Every row belongs to one group in each of 3 separate groupings. Each group adds its own fixed numbers to the row, and there is some noise. The rows also spread widely along 12 directions, which tell nothing about the answers.
Known rows, each followed by its group in each grouping:
[-38   8  23  15  16  -5 -21  -2 -13  -5  13   5  27   4   1   8  25  21
 -24 -21 -18  25  22   6  -8   1   4   2 -17   8 -22 -20  23  -8   3 -18] | Z_506 (2) Z_186
[ 42  22 -11 -42 -14  15  23  14   8  16   0 -12 -59 -15  -8   9 -25  -4
  24  74   5 -27  12  39  27 -31  19 -19  24 -16  20   3 -51  56 -18  26] | Z_506 (2) Z_377
[ 20  10   2  54  14  65  20  16 -17   0 -15  -1 -42 -26  51  14  -9  19
  24 -10  12 -34 -33  18  -4 -21  -1 -10   5 -16   5  -1 -72 -13  34 -44] | Z_869 (4) Z_186
[-13  12 -23  14 -24  -5 -14  17 -37 -12   0   2   3  10  -9  -3 -13   6
  16  36   2 -22  -5  -9 -16  21   4  15  11 -20 -14   4 -35 -28 -13  -8] | Z_869 (0) Z_847
[-12  -9  15  10 -12 -11  16  -5   3 -12  21  16  -7  22  28   5  -6  40
  -2   4  -1   2  31 -40  -7  -5  29   8  -3 -14 -34   4  22 -15 -44  -4] | Z_504 (1) Z_143
[-30   1 -11  -1  -1 -14  -3  20 -11 -11  13  18  33   3 -11   8  -1  -9
 -41  -7 -15   8  17   7 -27  13  -2   7 -15  27 -14  -7  26 -23 -11   1] | Z_504 (0) Z_165
[ 22 -30   5   4   3 -22  32  -5  31   0  -1  25 -17  -6  38  -1 -27  -1
  21 -24   1  -7   2 -34 -54   9 -20  -6 -10  25 -13   9  -3 -25 -24 -34] | Z_973 (1) Z_165
[ -8   9  -6   4   7 -14 -23   9 -18 -24 -16 -17   0   0   3   5  12  -9
 -15  32 -11  -8  -1   6  22 -10  14  13   1  -8   3  -6  -1 -10  17 -10] | Z_228 (3) Z_847
[-38  29   0  42  12  41  18  25 -58 -10   3  -6  -9  -5  10   0  18  39
  -7  20   7 -33   0  18 -10  19  24 -18  32  13  -5  -2 -24  14   0 -31] | Z_228 (3) Z_377
[ 20  -6  -2  19 -10  11 -31   2  14 -16  -9  -9   8  12  22  26  -3  -9
  13  -4   3   5 -20 -10  25 -48  17   5 -19 -38   8 -34  13 -34  27   0] | Z_973 (4) Z_143
[  5  17 -17 -14   8   0  11   4 -23 -14   7 -14 -19   9  -6   8   7  14
 -25  21 -24  -9   4  26  49   5  13  -2  16   6  15  35   8   7   2  12] | Z_504 (3) Z_143
[-39   0  -5   4  25  -7  -2  12 -39  11   7  12  13  -1  -8 -49  14   7
  -1  22  13 -18   9 -17 -49  27 -11  22  -8  27 -38   0 -18  17   6 -19] | Z_504 (4) Z_143
[ 30 -22   4  -9  11 -11  -7 -21  22  -7 -11  -7  -4  -2  18  -4  -1  -4
  18   8   6   3  -6  -7   1 -13  -7   3 -11  -5  16 -13  19  -3  15  -5] | Z_506 (1) Z_165
[ -4   3 -16 -28 -12 -14   8  34   7  -2 -11  22 -13 -17  -1  11 -13 -27
 -30  21 -17 -10  -6 -10 -11  -4   2   0 -14  20 -16  -8   1 -16 -13   7] | Z_228 (2) Z_165
[ 12  11  -8   1 -17 -12 -20  17   6 -19  10  -8  -2   1  13  32 -17 -12
  -7  11 -16   6   5  14   7 -17  12   2 -12  -6   3  -5   2 -28  -5  -1] | Z_228 (4) Z_143
[-19  13 -12  16  13  -9  22 -12 -17  -4  35   6  42  24   5 -18  -3  21
  24   2  22   6  38   9 -36  44 -11   0  34  23 -16  22   3  15 -19   6] | Z_869 (4) Z_847
[ 20  -4   5  -9   6  17  11 -24   3   9  -7 -11 -44  -8   5   3  10  19
 -15 -33 -34   5 -20   5  55  13   1 -10  -6  -8  16  30   8 -10  16   0] | Z_504 (1) Z_377
[ 24   5  35  18   3   1 -41 -46  -7 -23   7 -50  35   6  -7  23  10   5
  36 -16   6  25  12  44  34  17  -9 -13  11 -14  53 -20  39  -2  28   1] | Z_228 (1) Z_847
[ -6   5   1 -26  19 -11  10  10  -4  12  -5   0 -23 -15 -10 -14   9  -7
 -25  30 -20  -8   7  21  -1   9  -7   1  -8  31   0  12  -9  25   6  -8] | Z_506 (3) Z_186
[ 15   1  20 -26  -7   7  11 -24  10   7  14 -16  10   7 -19   6   3  -6
 -15  26  11  11  15  19  35  15   8 -18   8  17  35 -22  70  41   4  46] | Z_228 (4) Z_847
[-32  17 -23   9 -15   4   3  28 -24  -2   7  16   8   3 -10   5  -4  -1
  -7  -9 -16  -3  -8   0 -23  17   2  -4   0   2 -25   0 -14 -27 -11 -14] | Z_973 (4) Z_165
[ 11  -8  15   1  24   5  30 -11  25   1   9   6   1  -6  32  10   0   8
  -7 -24   9   7  11  -2   0 -10  -6  -9   1  28  -1  -4  25  12   6   2] | Z_228 (2) Z_143
[  0  -7   3 -10  -9   9  19  27   9   8   0  14   5 -20  -2   7 -15 -32
 -20  12  -1  -7   9  17 -29   3  -2  -8 -15  33   9 -11   7   0  -7   8] | Z_504 (3) Z_165
[ -2 -15 -17   7   4   3  15 -13  21   4  22  13  58  31   6  -5  -4  -3
  19 -20  30  16   5 -16 -21   8 -13 -12  10  23   1 -15  61  -8   4  32] | Z_973 (4) Z_143
[  8  -5   1 -14  -8  20 -23  -4  10  12 -18 -14   6 -17 -10 -11   6 -33
  17  -3   5   9 -27   8  15   0 -12   8 -13 -11  13 -24   1  -4  45  16] | Z_228 (4) Z_165
[ -7  -7 -12  -8 -36  12   3   6 -22  18   5   8   0  14 -22 -31 -13   5
  28  41  22 -21 -12 -30 -19  33   2   5   3  -8 -11  -3   2  -5 -13  24] | Z_504 (4) Z_143
[  0  16 -23  35  45  17  13  33   7 -14   7   6  17 -10  45  20  -8 -11
  13 -14  16  -5  18  36 -27 -60  -2   1   8   5 -19  -9 -59   8  26 -30] | Z_973 (4) Z_143
[ 15  -4   8  10  22  19  24 -21  14  -6   2 -15  -7   5  34  -5  11  19
  24   1  18   2  12  14  17 -22  10   1  24  -9  10   4  -1  29  15  -4] | Z_506 (3) Z_165
[ 31 -25  20 -10 -13 -41 -13 -36  29  -5   6 -15   2   6   9  -5 -16  -8
  23  -9  -2  18  12 -14 -12  24 -21  12 -10   7  12   3  24 -18  -7  -5] | Z_228 (0) Z_847
[  1  -5 -29 -24   6  -2  40 -14  32  20  14   7  24  11  -9 -15  -5 -12
   8  -4  15  20  23   9   1   4 -16   1  22  10 -10  15  11  23  -1  46] | Z_506 (0) Z_847
[  0  15 -43  -1  44 -12  -8  20 -22 -18  -1 -12  26  -5   3 -12   2 -19
  -3  30  12 -20   1  32 -16   1 -22   3  16  39   9   8 -16  15  35  -6] | Z_228 (4) Z_143

New rows, each followed by its group in each grouping:
[ -4  -4  12  -6  12 -18  21 -15  10  12  27   6 -15   3  19  -6   2  19
 -17 -26 -20  20  22  -2 -16  16  -5   4 -16  26 -22  20  13   4 -15 -19] | Z_506 (4) Z_143
[-10   6   1   9  -5   6  16  10  -6  -2  11   7 -20   6  13  17   0  14
 -31  10 -12   2   9  -4  10 -11  28  -4 -10  -7 -16 -10  10  -2 -15  -7] | Z_506 (4) Z_847
[ 30   6  31 -30  -6  10  30   6  24  14   5   1 -59 -39  17  23 -17 -13
 -19   2 -24  -3  15  43  10 -16   3   0 -18  13  14   7 -35  32  -8 -12] | Z_869 (0) Z_165
[-13  21  20  14 -13  42 -10  15 -35  13   5  -7 -13 -19  -9   9   9   0
  -5  -5  -9  -7 -18  28   9  13   5  -3 -17  -5   6 -14 -22  -1  24 -11] | Z_869 (4) Z_143
[ 40  -6  40   7  24  24   7 -22  26  -7  -8 -22 -20 -19  35  19  -1  11
  21  14  18  -4  13  27  24 -33   4 -13   8  -5  34 -23   5  34  24  -7] | Z_228 (1) Z_186
[  8  -3  11   3 -13  25   0   2  -5  16 -14  -7 -36 -17  -2  -7  -1   0
  10  -3 -16  -8 -21   5  19  11  -6   2  -8 -13   6  17 -32 -16  16  -8] | Z_504 (3) Z_186
[-37  27 -28   7  -1  20  11  16 -23   7   9   7  43   2 -26  -5   4   2
  13 -14   5   5   1  20 -15  43 -26 -15  33  20 -14  13  -8 -11   5  21] | Z_228 (2) Z_186
[ 53 -16  16  -6  13   5   4 -30  19 -14 -12 -26 -39   1  41 -15  -7  17
  49  58  40 -26   0 -11  17 -32  18  10  21 -25  22 -18  -6  46  12  -6] | Z_228 (4) Z_165
[-17  -3  21  13  12  18   2 -11 -30   3  14  -5  20   7   0 -32   9  22
  30  42  44 -19  22   3 -36  16   7   5  15   7  -3 -28   6  47  -2  -5] | Z_504 (4) Z_165
[  0  14  -9  -2 -13  10  12  20  -2   6  -5   0 -11 -18  -6  10 -13 -21
  14 -13 -16  -4  -6  31 -13   9 -12 -10   3   6   3  13 -38 -10   0 -15] | Z_973 (3) Z_165
[  0  11  28  -1  -3  16 -16 -16   2  15   2 -23  -4 -25  -8   2   7  -8
  23 -39 -18  23   2  37  10  24 -17  -9  -6  -2  14   2 -16  -2  24  -9] | Z_228 (1) Z_377
[-43   7 -27 -11 -27  -6 -10  23  -4   2   7  17  48  10 -23 -10  -1 -24
  -8   4   1  14   0 -13 -25  26  -2   8  -3   8 -30 -15  24 -27  -5  29] | Z_228 (4) Z_165
[ 11   0 -13  -6 -43  13  10  34  37  15  16  19   9  -6   9  26 -43 -38
  16  -1   5  13  16   9 -26 -29   5   0 -19 -12 -16  -9 -24 -30 -21  30] | Z_504 (4) Z_143
[-22  14  23  -1 -12  14 -16   9   1  -5  -2  -6  13 -14   2  12   8  -6
   7   7   1  12  19  12   5 -20  20   7  -5 -22 -15 -33  -3   7   5   3] | Z_228 (1) Z_165
[ -8  -4  -7   4   6 -20 -14   4 -10  -7  -7   1  -6   8   4  -8   9   2
 -10  -3 -23  -5 -11 -13  -2   9   2   2  -8   8  -4   9   5 -23   4 -25] | Z_973 (3) Z_377
[-13   3 -31   1   5 -24 -23   2   3 -20  10   0  54  27  -5   3   1 -17
  -9   9   0  22  20   1   9 -11   4  16   0  -9 -10  -5  30 -22   7  30] | Z_504 (4) Z_847
[ -1  -2  33 -13 -47   1  -9   6   6  26   8  -3  -4 -18 -28   1 -20 -33
  20   0 -11  13  19  19 -21  26  -7  -1 -24  -2   4  -4 -19 -11 -19   8] | Z_504 (3) Z_847
[-38  -1 -21  18 -16   3 -12   9 -25 -16   0  20  52  21  -7  -5   8   6
   2  -7   4   1 -15 -28 -24  36  -1   3   1   0 -16 -11  37 -50  -1   8] | Z_869 (1) Z_165
[-32  22 -34  -5  -7  46  12  33 -23   6 -16   5   7  -8 -23  10  23 -13
 -39   5 -17  -2 -29  21  41  -7  16  -8   4  -6  -1  -7   5  -9  31  26] | Z_506 (3) Z_165
[  7   3   9   9 -10  -8   5  -6   5 -13  24  -1  13  11   7  25 -16  18
   4  -8 -13  13  29  18  -2  16  -2 -16   7   6   9  13  22 -21 -28   3] | Z_504 (1) Z_186
[-19 -10 -24  27   4   0   8  13  -4 -23 -15  18 -16  26  40  -2  14  39
 -18  22  -7 -13 -15 -58  15 -27  35  16   4 -30 -39   4   8 -40  -6 -16] | Z_506 (3) Z_186
[-11  -4  -4  11  11   1   6 -10  -3  -9  21  -6  47  25   6 -14   4  11
  27  16  32   3  31   6 -15   6   1   4  25  10   1   3  22  14  -2  21] | Z_504 (3) Z_143
[ 11   6 -49 -27  -7 -41  21  14  48 -27  28  28  36  37  22  27 -26  -9
 -29  30  -8  23  41  -8  10 -24  17   4  16   9 -18  20  49 -20 -38  55] | Z_869 (4) Z_186
[  7 -12 -19 -29 -14 -19  -5  -2  17  11 -16   0 -10  -2 -15 -13  -1 -33
 -12 -11 -31  16 -15 -13  28  12 -11  17 -18  -5  -5  30   1 -32  13  21] | Z_504 (3) Z_847
[-19  -9  16   7   6 -22 -37  -9 -10  -7  -1  -1  33  14  -7 -17  12   3
  17  13   8   2  11 -20 -27   6   2   5 -12  -4  -6 -35  28  -6   3 -13] | Z_973 (1) Z_377
[-56  33  -9  -4  18  -1  -3  32 -27   3  12  17  36 -16 -15  -1  17 -16
 -22 -30 -25  17  21  39 -27  19 -16  11  -5  26 -37   9 -33  -3   7 -10] | Z_869 (2) Z_165
[ -1   4 -13   8  21   9   3  -1  18 -13  -9   2  16   3  29   7   8  -5
  10  -2   9  11  11  -1  23 -41  11  17   8 -30 -18  -4 -13  -4  23  13] | Z_869 (1) Z_847
[  4 -21 -35  -9 -19  16  19  26  31  23 -12  32   7 -16   3  -2 -21 -49
 -15 -36  -9   7 -36 -22 -24   6 -23  -1 -33  16 -12   1   6 -56  17  22] | Z_504 (4) Z_165
[ 29 -36  38  28  -2  31   0 -26  31  24  -9  -3   0 -11  34 -25 -13 -10
  85 -18  54  -5 -13 -22 -52 -15 -17   4 -11 -17   3 -44 -23  11  27 -25] | Z_973 (4) Z_165
[ 11  -6   1  16  15  14  23   0  15  -2   3  11  -4   4  33   9  -4  22
  10  11  17  -7   9  -8  -8 -26   7 -10  10   1  -6 -14   1   6  -5  -4] | Z_506 (2) Z_186
[-11  -8  -9   1  19 -14   2   9  -3 -22  -1  13  23  12   8   6   6   2
 -31  22   7 -10   7 -10 -13 -20   9   3  -2  19   0 -29  42   3   0  -6] | Z_973 (0) Z_165
[  5 -27  25   2  23  -3   8 -38 -10   0 -12  -2 -14  -1  14 -28  21  28
  -2 -17   6 -11 -28 -38   0  41 -17  -3  -4  29  10  -5  50   0  18 -23] | Z_228 (2) Z_165
[ 15   7 -26 -33   4 -13   0   6  16 -15 -10   7 -12  -1   7  22   3 -15
 -35  -5 -34  11 -13   7  51 -19   5   7  -7  -5   2  17  15 -21  12  23] | Z_869 (2) Z_165
[ 26 -14 -12 -46 -28 -43 -14   9  46   6   5   7   4  -4  -4  10 -30 -51
 -10   8 -20  21   4  -8 -10   2 -13   8 -34  20   0   1  27 -29 -10  28] | Z_228 (4) Z_143
[  7   9 -27  11 -17  -7 -13  10   7 -15   9   1   6   8  15  18 -17  -4
  14 -14 -18   8   2  12  -1  -4   0  10   4 -20  -8  21 -32 -47  -5  -3] | Z_869 (0) Z_377
[-28   1 -11  -8  13  22  -3  10 -12  22 -26  11  -5 -11 -14 -33  21  -7
   5   1   1 -11 -27 -20   6  -5  -2   4  -4 -12 -22 -15 -17   9  35   1] | Z_973 (1) Z_377
[ 16   4  -8 -26 -14  -1  11  -2  -1   6  -6  -1 -31  -1 -10   0 -10  -3
   3  30  -7  -9   4  -1  32  -4   8   1   7 -18   0  11 -15  11 -12  23] | Z_504 (2) Z_847
[  8  -5 -15   3   9 -10  22  -8  18   0  17  14  -2  12  37 -12 -10  11
  17 -13   5   4   9 -19 -15   5  -7  14   6   5 -25  29 -12 -11  -6  -3] | Z_869 (4) Z_143
[  0   0  11  11 -27   6  19  12  15   3  20  14   7  -6  14  30 -22  -2
   4 -34  -4  11   7  -1 -27  17  -7 -20  -8  23  -5  -5  14 -36 -25   2] | Z_228 (2) Z_143
[ 16 -11  15 -27 -10  -8   6 -14   6  20  14  -3 -19  -4 -10 -15  -8  -6
  -3   7  -7   3   4   0   2  23 -10   3 -18  18   7  10  16  13  -4  11] | Z_504 (4) Z_143
[ 28 -18 -21   8  26  -4   5  11  16  -6 -12  10  -9  -4  30   2 -11  -9
 -11  28   8 -17 -16  -8 -19 -25  -7  -4 -15  20   9 -14   7 -10  18 -13] | Z_506 (4) Z_186
[ 19 -17  46 -23 -43  -9 -11  -9   4  13 -11  -5 -73  -7  -1  -7  -8  15
  -5  35 -31 -11  -9 -33  26  11  23  13 -30 -27   0   5   0 -10 -23 -12] | Z_504 (3) Z_186
[ -1  -3  -1  -4  22  44  62 -35   9  25   8  -2  -5   9   9 -25  19  26
   4 -10  32   2  -3  -9  36  21   0 -16  40  13   3   7  38  52  19  39] | Z_228 (4) Z_847
[ -8   2  22   4  -4  -1 -17   4 -26   3   2   3   3  -6  -2  -9   2   4
  17  15   7 -17  -2  -3 -28  22  -7   7 -13  11  -4 -14 -13  -1   1 -18] | Z_869 (2) Z_143
[  8  -2   8   2   9  10  22   2  -6  20  11   4 -14 -11   4  -7  -9  -1
   9 -14   4 -11  -5  11 -28  21 -21 -14  -6  33   5   3 -10  13   4 -20] | Z_973 (4) Z_143
[ 29  -4  22   6 -29  26 -38 -14  25 -15 -19 -26   7  -1  15  30  -1 -13
  41   2  15  15 -17   2  44 -46  20   5  -5 -59  23 -49  11 -20  28  20] | Z_228 (2) Z_165
[-11  13 -16  -3 -14  16  11  29 -27   6 -18   4 -22 -10 -20  10   1 -14
 -25  17 -18 -22 -28   5  16   9   8 -15  -4   3   8  -2 -10 -11   6  -1] | Z_973 (3) Z_847
[  0  -4  -3  -6  20  10   7  -7  19   8 -17  -5 -37  -4  26 -13  24   9
 -13  -7 -19   8 -10 -12  40 -32  19  14  -6 -22 -17  12 -14   4  28  -7] | Z_506 (3) Z_377
[ -2  -3 -29 -28  35 -42  -4  -5   7  -6 -11  -4  12   4  -2 -33  11 -23
  10   1 -11   4   2   3  -6   7 -26  22   9  18  -9  31 -14   9  23  -9] | Z_973 (3) Z_165
[-11  -7 -32  25  28 -22 -26  31  -3 -30 -18  20  17  11  31  12   4  -8
 -35  11 -12 -11 -16 -29 -16 -38   6  13 -24   4 -22 -22  11 -47  20 -30] | Z_973 (4) Z_186
[ -5  -5 -29  -7  44 -38 -20 -10   4 -12 -24 -11  11 -14  18 -45  10 -20
  43 -10   0   3  -2  -4 -26   5 -39  38   7   1 -30  29 -59  -9  39 -34] | Z_228 (1) Z_165
[-13   9  12  15  16  21  14   1  -8   7  17  -4  48   5  -9  -9   1   1
  38  14  38  -5  31  38 -38  16 -17 -20  33  29  16 -16   2  41   5   6] | Z_973 (3) Z_186
[-20  15   5 -17  19  46  44   3 -18  21  -2  -3 -19 -13  -9 -24  23  12
 -11  22  11 -15  10  26  28   1  12  -2  25   9  -2  10 -12  64  17  19] | Z_504 (3) Z_165
[ 16 -11 -13  38   5  33  -2  -5  12 -14   1   1  32  20  40  10  -2   5
  28  -6  36  -4 -21 -16   3 -26   7   3   5 -17   8 -23  20 -27  32  12] | Z_869 (4) Z_143
[ -3 -22  37  23  -3   6   1 -13  11   7   9  15  14   5  29 -11  -2   5
  12   0  27   1   8 -34 -38   3   8  11 -23   2 -15 -36  24  -3  -2 -10] | Z_869 (4) Z_847
[ 30  -7 -36 -13 -45 -10  47   5   2   1  17  17 -31  22  -6  21 -43  17
   0   4 -15 -22 -18 -23  -3  40  -7 -28  16  17  13  38  20 -39 -52  14] | Z_973 (0) Z_143
[  3  -7   8 -19 -25  12  14  11 -11  22 -10  13 -40 -22 -13  -9 -13  -7
  -1   1 -16 -18 -24 -11 -11  30 -10  -5 -19   8  -2   6 -18 -13 -11  -6] | Z_504 (2) Z_165
[  6  -4  33  10  22 -17  29 -11 -13 -17  14  -4 -42   4  34   4   4  38
 -29  23 -12 -15  37  -2   5  -1  29   1   3  17  -3  16   9  28 -32 -33] | Z_504 (3) Z_847
[  8 -18  54  13 -21   6  -8 -28   6   9  15 -13  -5   0  17 -13  -8  22
  52  14  34  -4  20 -17 -32  10   4  12  -3 -13  -3 -31  -1  18 -13 -17] | Z_228 (0) Z_143
[  3 -14   3   8   8   2  18  -5   2  -1  -5   7 -13  -4  24 -11  -3  14
  16   3  14 -16  -7 -30 -17  10  -5   0   1  12 -12   0   4  -7   1 -13] | Z_228 (1) Z_143
[ 13  -7  13 -24   5  24  10 -18  19  17  -7  -2  -8  -6   6 -20  11 -10
  10  14  17   3  -7   1  24 -10   2  12  -2  -9   6 -15  12  38  30  27] | Z_869 (4) Z_165
[ 15 -18  20  23 -18  26  33 -33  64   4  32   5  68  25  31  26 -13  -8
  37 -54  35  49  32   6   0  -3  -1 -17  19  -1  17 -12  64 -15  -5  54] | Z_869 (3) Z_847
[-25   6  33  18   2  14  25  -6 -10  18  18  -2 -30  -3  28 -24   8  40
  37  -6   6   1  30  -5 -25   3  14  15   9 -14 -43  17 -52  27 -19 -37] | Z_506 (3) Z_143
[ 20   4 -39  -1   9  -7  -2 -11  16 -29  -4  -8   4  19  21  30   4   9
  -8 -25 -23  20 -13   6  51 -26   6  -1  13 -24   5  20  19 -39  14  11] | Z_506 (2) Z_165
[ 25   7 -33 -16  24  26  46 -10  20   3  -4   0  -8  -9  17  -3  -4  -2
  24 -13   8  -1  -7  27  27  -1 -20  -9  35   3  12  39 -24  18  23  25] | Z_869 (1) Z_165
[ -8  -4  23  -6  36 -44 -47 -30  -2 -27  11 -25  54  18   2 -23  20   6
  25  41  26  10  47   8 -16  -1   2  16  11  13   8 -31  42  38  11  -1] | Z_228 (1) Z_377
[  1 -15  42 -12   8  -2  24  -9   5  10   8   9 -22  -6  20 -14   2  22
   1  32  24 -20  19 -28 -22   4  11  -2  -3  27 -10 -25  25  44 -19  -7] | Z_228 (2) Z_143
[-28  20  -4  -5 -18  25   4  30 -13  15  20   5  25 -12 -28  18  -8 -20
 -18 -13 -10  12  16  44  -8   5  -5  -3  -9  11  -6  -5 -14  -5   0  22] | Z_504 (0) Z_143
[-16   9  -5   7   2  15  10  17  -6   4   2   9  -1  -7   5  -1   2   3
 -18   4  -3  -4  -5  -3  -8  13  -2  -7  -1  16 -12  -7   6  -9   7  -3] | Z_228 (4) Z_186
